The same things were measured in two ways. Each way mixes the same 9 hidden numbers, adds some noise and spreads widely along 6 directions of its own, which tell nothing about the thing.
In the rows, zero is written as 128.
Some things both ways: the first way, then the second way.
[ 73 115 188  77  95 124 129 133 104 115 128 129 116 163 138  83 175  84
 124  82  85 144 111 154  75]
[ 78 162 121  96  94  80  72 151 152 106 138  75  88 165 138  89 148 155
 121 138 170]

[125 156 130 183 146 105 112 129 138 133 143  98 135 122 135 113 100 155
 166 127 105 105 164 124 157]
[136  97 111 116 141 116  69  98 198 161  81 135 103 107 116 159 155 120
 136 162 131]

[125 147 110 110 162  87  68  71 109 136 156 172 143 197 142  95 106 151
 129 102  98 145 139  83 152]
[106 111 161 148 133 138 160 146  53 125 110 164 173 111 138 135 109 131
 117 127 106]

[134 153 134 126 135 129  97 101  97 161 159 153 133 145 143 135 129 172
 108 122 102 135 116 108 120]
[111  92 112  97 129 126 154 160 167 135 103 171 171 124 114 151 141 169
 133 125  96]

[114 144  99 127 134 145 113  97 149 159 122 131 158 107 119 157  94 127
 111 121 127 144 123 129 146]
[138 127 131 129 127 174 145 156 122 108 130 139 130 141 111 127 109 124
 113 116 136]

[135 135 133 143 125 134 166 177 131 148 110 125 149  95  79 161 108 102
 133 150 115 113  76 169 175]
[116 118  35 148 159 169 110 101 161 185 110 149  86  78 147  61  80  79
 111 157 118]

[124 127 164 148 126  74  76 131 141 127 120 145 164 183  42 100 122 174
 150 122 100 237 118 105 128]
[ 78 116 140  88  72 140 156 111 139 115  60 134  87 161 147 105 102 125
 154 195  91]

[147 145 164 104 147 105 129 118 139 132 140 207 143 129 128 129 175 113
  95 106 142 163 105 160  72]
[129 105 155 126 132 143 161  75  75 130 138 138 143 169 150 135 120 140
 120 175  81]

[126 158  65 134 221  91 154  70 138 116 171 143 147 127 148  62 135 124
 173  71  96 157 173  71 178]
[110 118 219  95 110  61 147 122  61 116 146 130 165 138 166 143 142 124
 133 139  95]

[ 50 176 169 183 115 171 152 139 152 115 105  54 164  89  93 123 122  66
 133  72  90 114 126 155 127]
[116 116  74 105 138 175 108 164 157 120  92 181 127 138 145  94 130 112
 118 113 141]

[ 67 125 203 120  62 124 140 153 106  82 124 100 104 172 176 110 160  61
 102  74 120  39 127 188  75]
[ 95 130 103 152 143 100 143 143 141 151 121 153 151 101 140 104 131 131
 146 117  91]

[105 190 146 196 166 151 120 108 178 151 146 110 176  69  88 109 142 162
 156 128  88 166 173 114 106]
[156  97 142 127 140 160 125 126 114 127 106 153 152 158 121 158 134 113
 127 159 109]

[124 127 153 115 198 185 174  81 143 105 153 152 169 115 160 104 169  55
  75  31 140 135 112 119  92]
[117  85 125 139  80 205 233  78  66 168  57 141  98 127 106 133  92 199
 116 172  72]

[ 72 151 193 149 101 156 141 141 102 148 139 103 142 156 177  99 136  17
 100  24 129 115 102 164  94]
[171 110 120  97 140 121 136 117 171 116 161 128 158 154 128 181 104 114
 125 148 118]

[148 122 140 116 132 127 130 122  88 131 125 130 137 133 116 150 119 138
 114  94 100 176  64 125 139]
[137  85 107  98 130 123 141  96 157 125  67 162 125 103 121 179 146 131
 138 145 111]

[133 125 117 123 114 144 144 119 153 126 108 136 146  77 110 191  98 132
 123 150 119 118 106 161 139]
[118 154 150 182 134 147 147 125  71 128 159 109 121 135 121  92 115 124
 134 129 118]

[132 177 145 179 104 112 102 113  86 156 139 121 146 139 118 145  76 149
 159 117  69 141  97 121 157]
[145 157 147 132 113  80 115 148 146 136 190  88 157 166 146 114 131 121
 167 123 109]

[117 119 141 105 130 156 141 143 104 132 111 104 131 120 140 148 105  83
 102  96 113 107  72 159 152]
[100  76 160  97 136 122  99 111 114 117  95 134 143  99 123 146 124 147
 100 167 140]

[ 96 125 182 123  49  69  74 122  95  86 116 122 109 220 153 119  95 111
 137 128  97  56 125 166 118]
[115 176  75 158 100  93 140 123 184 197 105 117  71 105 132 123 123 125
 172 115 101]

[116 153 118 165 173 160 168 108 109 129 147 101 155  96 152 135  99  92
 139  32 104 145 104 102 169]
[114 117 145 153 138 152  84 116 104 136 134 105 116 131 107  93 138 137
 105 146 147]

[120 120 141 114 123 123 106 134 146 153 138 156 138 155 138 124 141 121
  88 133 156 104 140 152 108]
[114  92 172 127 150 135 137 149  87  97 149 156 203 135 136 133  97 118
 131 148 107]

[164 134 116 140 141 105 124  97 119 149 148 162 154 131 105 139 121 175
 133 120 112 194 108 101 135]
[139 110 103 156 148 157 148 135 113 116  98 167 160 135 131 120 138  97
 149 136 102]

[ 92 181 130 177 174 126 141  81 181  77 128 100 166  98 107  91 127 105
 164 105  84  98 179 123 135]
[110 161 148 162 100 159  82 129  57 159 130  98 104 161 156  44 149 136
 130 107 144]

[144 119 159  83 123  99 115 140 111 131 137 203 125 175 108 141 161 143
  84 138 132 129  84 147 106]
[142 167 105 142 127 110 126 113 156 155 193  95 112 132 155  82 110 127
 153  94 138]

[ 94 103  90  86 150 134 122 113 166 104 128  96 104 110 182 115 124 140
 129 159 122  20 197 146 145]
[ 95 127  82 148 146 135 112 146 154 143  80 139  85  43  89 133 136 135
  98 108 163]

Other things, the second way, with their names:
Z463: [133 118  89 167  79 146 185 117  97 148  88  85  81  98  92 115 100 144
 131 161 105]
Z731: [150 120 119 130 185 136 159 120 124  87 185 171 200 141 143 126 153 115
 130  97 117]
Z358: [ 96 114 152 104 112  86 114 100 130 115  96 112 125 110 140 159 135 147
 140 143 141]
Z921: [135 124 154 134 133 140 116 117 121 136 109 140 122 115 119 139 139 126
 130 125 132]
Z682: [150 166 134 152 161 134  63  94 121 129 178  87  82 133 136 103 137 101
  96 122 184]
Z548: [ 71  52  59  82 117 167 151 137 137 108  44 178 146 132 137 117 111 166
 105 186 107]
Z485: [124  94 135 144 125 155 137  77  96 184  41 146  81  90 107 168 131 146
 101 169 104]
Z291: [129 106 155 130 117 134 112  89 125 159 101 111 100 123 122 160  96 139
 121 177 122]
Z420: [108 149 126  94  95 106 200 110 112 139 137 149 118 160 182 104 127 152
 127 115  89]
Z76: [167 123 104  89 149 127  89 113 180 116 133 146 128 124 145 142 151 111
 128  96 159]
Z674: [ 89 130 150  89 127 108  53 176 139  85 115 136 153 168 160 118 157 116
 131 128 165]
Z796: [109 130 210  68 107  58 110 113 150 138 160 107 144 122 151 151 138 186
 134 114 134]
Z161: [ 37  94  50 169 142 153 173 176 102 121  61 171 137  90  98  96 138 159
 104 145  95]
Z880: [106 105 111 103 111 129 114 112 187 177  73 139  86 106 116 133 127 145
 128 158 107]
Z509: [129 149 159 144  89 151 169 109 111 129  71 134  83 125 116 145 126 120
 155 130 115]
Z673: [150 160 134 148 111 123 125  93 113 140 143  62  51  98  94 129 130 136
 100 114 166]
Z82: [141 102 108  99 158 116 156 137 127  90 101 180 139  88 123 180 143  87
  94 119 122]
Z344: [136  99 195  95  89  78 190  98 140 151 135 105 122 136 106 211  75 162
 132 192  62]
Z594: [137 122 240 119 116  95 103 105 136 109 159  89 162 181 109 204 142 173
 149 166 123]
Z294: [153 142 126 101  96 146  95 147 192  93  99 112 113 181 113 153 150 129
 162 121 158]
Z883: [108 151 132 188 125 155 107 114 126 183 133  93  74 105 106  98  94 136
 124 139 133]
Z848: [138 129 144 197 115 159 181 109  61 183 131 108 138 100 116 111  92 164
 149 124  91]
Z156: [141 141  85 114 124 128 188  83 153 128 127 151 114 152 152 144 122 116
 149 129  91]
Z446: [172 174 112 144 105 110  92 136 173 168 168  63  69 117 114 136 101 122
 118 113 171]
Z677: [165 151 112  90 114 124 136  76 154 136 115 125  70 164 146 147 164 122
 121 126 123]
Z35: [135 138  76 114 114 143 177 184 148 111 135 144 130  93 125 105  86 116
 136  81 133]
Z718: [167 141 172 128 118 123  88 114 152 129 146  78 107 138 100 163 131 138
 130 131 163]
Z751: [ 91 162 101  91  93 100 134 154 175 114 188  94 123 148 147  75 102 172
 134 102 151]
Z788: [114 164 149 109 101 110 163 160 164  98 137 136 136 165 118 147 176 177
 153  72 123]
Z816: [127 148 168 131 138 112  48 108 137 156 122  97  69 112 117 155 143 136
  92 121 181]
Z803: [163 110  20 175 167 222  87  81 203 193  76 149  54  91  98 118  87  90
 109 155 148]
Z16: [ 71 106 156  95  99 120  93 121 126 130 106 111 117 170 148  81 128 159
 113 179 120]
Z387: [173 141 177  63  90 129  94 118 153 105 195  79 124 194 148 134  86 136
 113 137 170]
Z578: [116 136 148  93  90 100 107 192 160 131  80 141 123  93 124 155 143 157
 139  67 165]
Z487: [124 167  93  72  83  82 118 174 209  88 167  91 112 177 144  99 135 139
 150 104 151]
Z32: [ 81 138 113 124 118  75 125 147 138 137 123 122 120 106 135 125 134 153
 121 124 130]
Z61: [154 108  80 110 154 137  86 154 151 100  95 152 144 125 135 135 158  89
 123 120 151]
Z322: [144 155 129 180 122  97 170  80 107 161 135  94  80  84 105 156 128 120
 136 124 106]
Z7: [129  91  94 104 140 130 182  97 187 141 107 155 116  97 102 176 108 147
 128 160  86]
Z75: [133 134  90 149 120 107 170 115 148 133 157  94 125 100 116 130  93 137
 149 130 112]
Z986: [122 129 133 107 134  90 151 121 129  99 168 124 155 129 146 133 102 120
 138 139 121]
Z493: [126 116 140  97 120  90 122  95 138 144 108 140 124 118 154 155 135 135
 141 139 112]
Z779: [133 129 167 152 115 112 199 102  88 136 142 116 128 105 116 151 100 132
 141 139  90]
Z545: [163 148 126 152 142 106  99 106 126 115 174  89 124 132 123 123 152 121
 137 109 160]
Z154: [118 142 159 129  92 112 178 129 124 144 154 107 119 128 137 104  76 123
 165 141  87]
Z413: [141  86 166  92 147 120 129 123 128 163  68 194 145 108 133 206 164 134
  99 126 104]
Z331: [145 123 102 158 142 170 141  64 115 131  61 149  77 116 112 143 173 118
 130 135 121]
Z445: [148 144 243 135 147  75  33  98  79 150 167  77 134 148 138 183 159 125
 104 134 173]
Z576: [ 66  89 121 115 111 117 199  81 144 150  85 140  87 104 108 139 113 163
 108 197  62]
Z543: [143 170 187 170 115 109 101 117  92 134 160  71 100 140 123 128 130 117
 128 126 153]
Z264: [105 146 191  77 117  93  68 155 172  91 158 111 135 170 133 106 176 151
 141 106 155]
Z649: [ 64 106  51 107 100 166 178 120 146 148  71 152  85 133 142  77 114 181
 114 156  90]
Z612: [104 128 119 120 132 141 168 149 106 116 169 142 176 173 137  95 143 188
 106 108 112]
Z619: [136 124 118 106 128 123 144 127 168 125 129 142 119 138 124 148 116 103
 129 142 106]
Z433: [ 83 159 142 135 106  76 148  97 115 115 157  72  87 128 129 120 126 159
 123 142 136]
Z144: [124 110 148  80 127 127  77 165 141 125 118 140 145 166 130 150 148 155
  95 125 150]
Z723: [162 141 137 142 124 150 139 136  80 107 175 118 182 172 153  86 166 150
 149  71 140]
Z871: [113  98 161  93 118 140 118  87  94 118  57 157 115 164 144 149 180 132
 118 157 114]
Z557: [ 96 113 175 142 129 134 185 123  57 144  74 177 132  85 127 149 135 135
 124 118  88]
Z121: [166 172  75 106 130 148 107 135 178  92 171 113 116 174 146  99 149 123
 128  75 183]
Z71: [101  92 145  68 128 119  88 162 127  73 110 135 163 176 132 142 181 150
  95 155 145]
Z971: [144 131  99 173 133 161 191 125  91 118 137 129 119 123 112 101 129 118
 123 123 101]
Z165: [153 139  92 160 108 146 126 140 118 138  78 128 122 118 129 113 143 107
 169 104 133]
Z569: [119 114 114 109 130 135  89 136 167 139 106 115  86  59 110 109 104 127
 107 119 172]
Z984: [106 134 142 127 115 113  91 124 138 164 114 109 110 138 129 126 142 165
 122 143 134]
Z23: [100 142 129 151 147  83 101 156  87  80 182  97 180 123 148  70 141 109
 151 111 152]
Z938: [216 133 150 129 114 159 158  88  57 147 175 125 156 155 174 111 130 122
 138  81 119]
Z346: [127 101 161 105 145 122 104 160 131 115  94 176 177 144 137 192 147 133
 121 123 136]
Z180: [139 138 138 125 104 130 175 114 143 159  94 138  79 104 112 156 131 136
 136 120  99]
Z624: [132 118 163 159 127 111 223 109 106 102 177 110 163  94  87 186  90 163
 138 142  91]
Z749: [135 170 120  96 125  96 122 163 154  82 196 123 155 164 155 106 148 119
 133  67 166]
Z688: [159 159 177  85 125  70  67 171 181 123 181 107 150 195 130 166 171 132
 127  98 149]
Z63: [159  95  77 166 136 154 207 115 115 174 117 137 136  74  81 191  85 170
  97 135 100]

Some of these things the first way, each followed by its name:
[ 91 199 181 177 116 123  68 109  84 126 125  97 146 155 108 139  73 146
 156  93  39 129  96 115 151] -> Z984
[143 133 154  99 104 160 176 156 112 142 117 162 129  70 123 210 165 121
  60 100 149 145  46 183  84] -> Z731
[138 114 101  94 133 126 158 109 133 161 146 141 136 107 128 102 165 131
 123 133 116 169 123 132 111] -> Z61
[114 134 146 113 130 136 142 111 117 117 119 146 152 126 123 149 126  87
 104  66 115 165  79 141 121] -> Z121
[141 128  94 120 174 107 140 113 132 128 143 151 139 137 146 123 127 117
 112  94 144 126 125 123 157] -> Z76
[ 89 137 123 119 139 143 135 111 102 114 126 126 144 138 124 146  87 104
 138  64  82 134  98 103 179] -> Z816
[112 117 136 160 119 154 125 107 174 131 128 111 171 111  99 133 109 144
 134 123 122 157 156 116 120] -> Z294
[162 114 108 119  90  86  92  80 100 119 109 122 137 178 133 145  55 128
 128 147 109 115  90 142 163] -> Z165
[108 140 109 101 135  92  92  81 124  93 122 134 126 168 143 125 108 133
 113  99 112 110 135 120 140] -> Z557
[143 126 140 139 164 172 157  93 120 107 148 139 160 129 147 140 112 101
 103  90 114  88 104 114 145] -> Z848
[ 55 183 186 182 141 208 140 163 181 147  97  69 185  64  63 132 132  57
 103  99 107 115 113 172 117] -> Z387
[118 170 146 145 205 218 139  91 140 145 156 110 159  44 151 130 118 140
 139 130  59  81 136 115 137] -> Z63
[107 119 175 158 128 162 150 162 151 140 132 133 163 130 108 137 130  85
 102  90 148 122 114 145 126] -> Z803
[ 99 119 146 146 130 139 157 149 160 117 133 114 149 134 107 106 160 106
 106 106 141 107 143 139 121] -> Z154
[ 89 170 128 183 202 150 149  82 151  90 147  82 162  98 152  86 107  92
 168  48  81 106 171  95 161] -> Z485
[ 68 165 176 201 175 183 146 147 168  87 123  16 141  62 144  97 119  99
 167 101  75  41 180 148 143] -> Z75
[123 124 138 120 116 151 128 130 125 169 142 147 141 126 141 140 122 116
 108 128 128 117 114 143 124] -> Z344
[117 164 139 113 125  96 124 105 133  98 108 163 142 126 109 150 119  98
 128 113 101 120  98 165 128] -> Z420
[152 124  93  93 143 121 157  95 127 132 138 147 124 100 181 142 145 106
  92  91 155 131 116 154 108] -> Z971
[119 122 146  92 182  92  95 121 167  90 138 163 115 121 125 103 162 193
 156 158  97 122 181 125 109] -> Z433
[ 97 124 119 138 124 125 119 123 166 108 124 117 132 138 171 138  88  88
 119 127 155  15 174 161 156] -> Z883
[122 175 157  97 142 149 123 100 106 141 146 183 133  98 145 158 163 133
  91  99  98 139  88 145  75] -> Z612
[160 131 128 122 161  63 102  93 108 114 148 200 148 185 126 128  99 137
 141  77 120 191 100  99 155] -> Z156
[125 118  96 127 144 121 142  97 120 121 141 135 144 150 161 133  97  91
 109  64 144 120 119 113 167] -> Z921
[146 126  72 116 147  75 115  99 126 164 161 179 137 164 160 114 111 135
 126  99 155 158 148 104 157] -> Z619
[108  71 149  71 136 208 242 152 108 118 137 149 142 106 136 145 171  29
  76  51 133 115  55 143 132] -> Z751
[139 104 128  89 162 127 142 119 158 119 149 167 130 122 132 118 184 158
  91 132 145 128 146 129  93] -> Z779
[ 91 152 165 120 124  82  68 110 124  81 125  96  98 166 186  95 124 128
 136 109 102  57 167 164 100] -> Z322
[189 176  74 125 196  97 118  48  97 137 138 189 171 152 136 150  76  94
  91  81 128 153  56 114 180] -> Z938
[ 99 187  87 160  91 106  96  73 102 163 139 120 137 138 185 154  36  98
 161  98  95  86 138 136 175] -> Z688
[110 145 181 105 141 146 116 146  83 123 133 158 137 156  81 147 156 164
  90  99  77 151  63 109 124] -> Z796
[155 170 118 149 192 140 140  65 125 118 152 149 165 106 129 136 123 141
 114  81 102 155 107  96 137] -> Z723
[102  97 107 102 138 145 187 102 150 101 140 137 142 122 165 114 137  57
 120  68 141 101 143 135 135] -> Z543
[ 94 133 162 135  98 149 139 166 174 126 113 101 130  89 105 135 169 136
 105 172 128  68 149 186  86] -> Z880
[137 139 129 134 146  96 120 101 137  86 115 122 133 113 138 149 116 141
 127  84 125 159 120 142 121] -> Z331
[118 152 165 130 156  97 103 119 110 109 142 146 137 171 110  94 146 140
 135  97  86 148 118 112 127] -> Z493
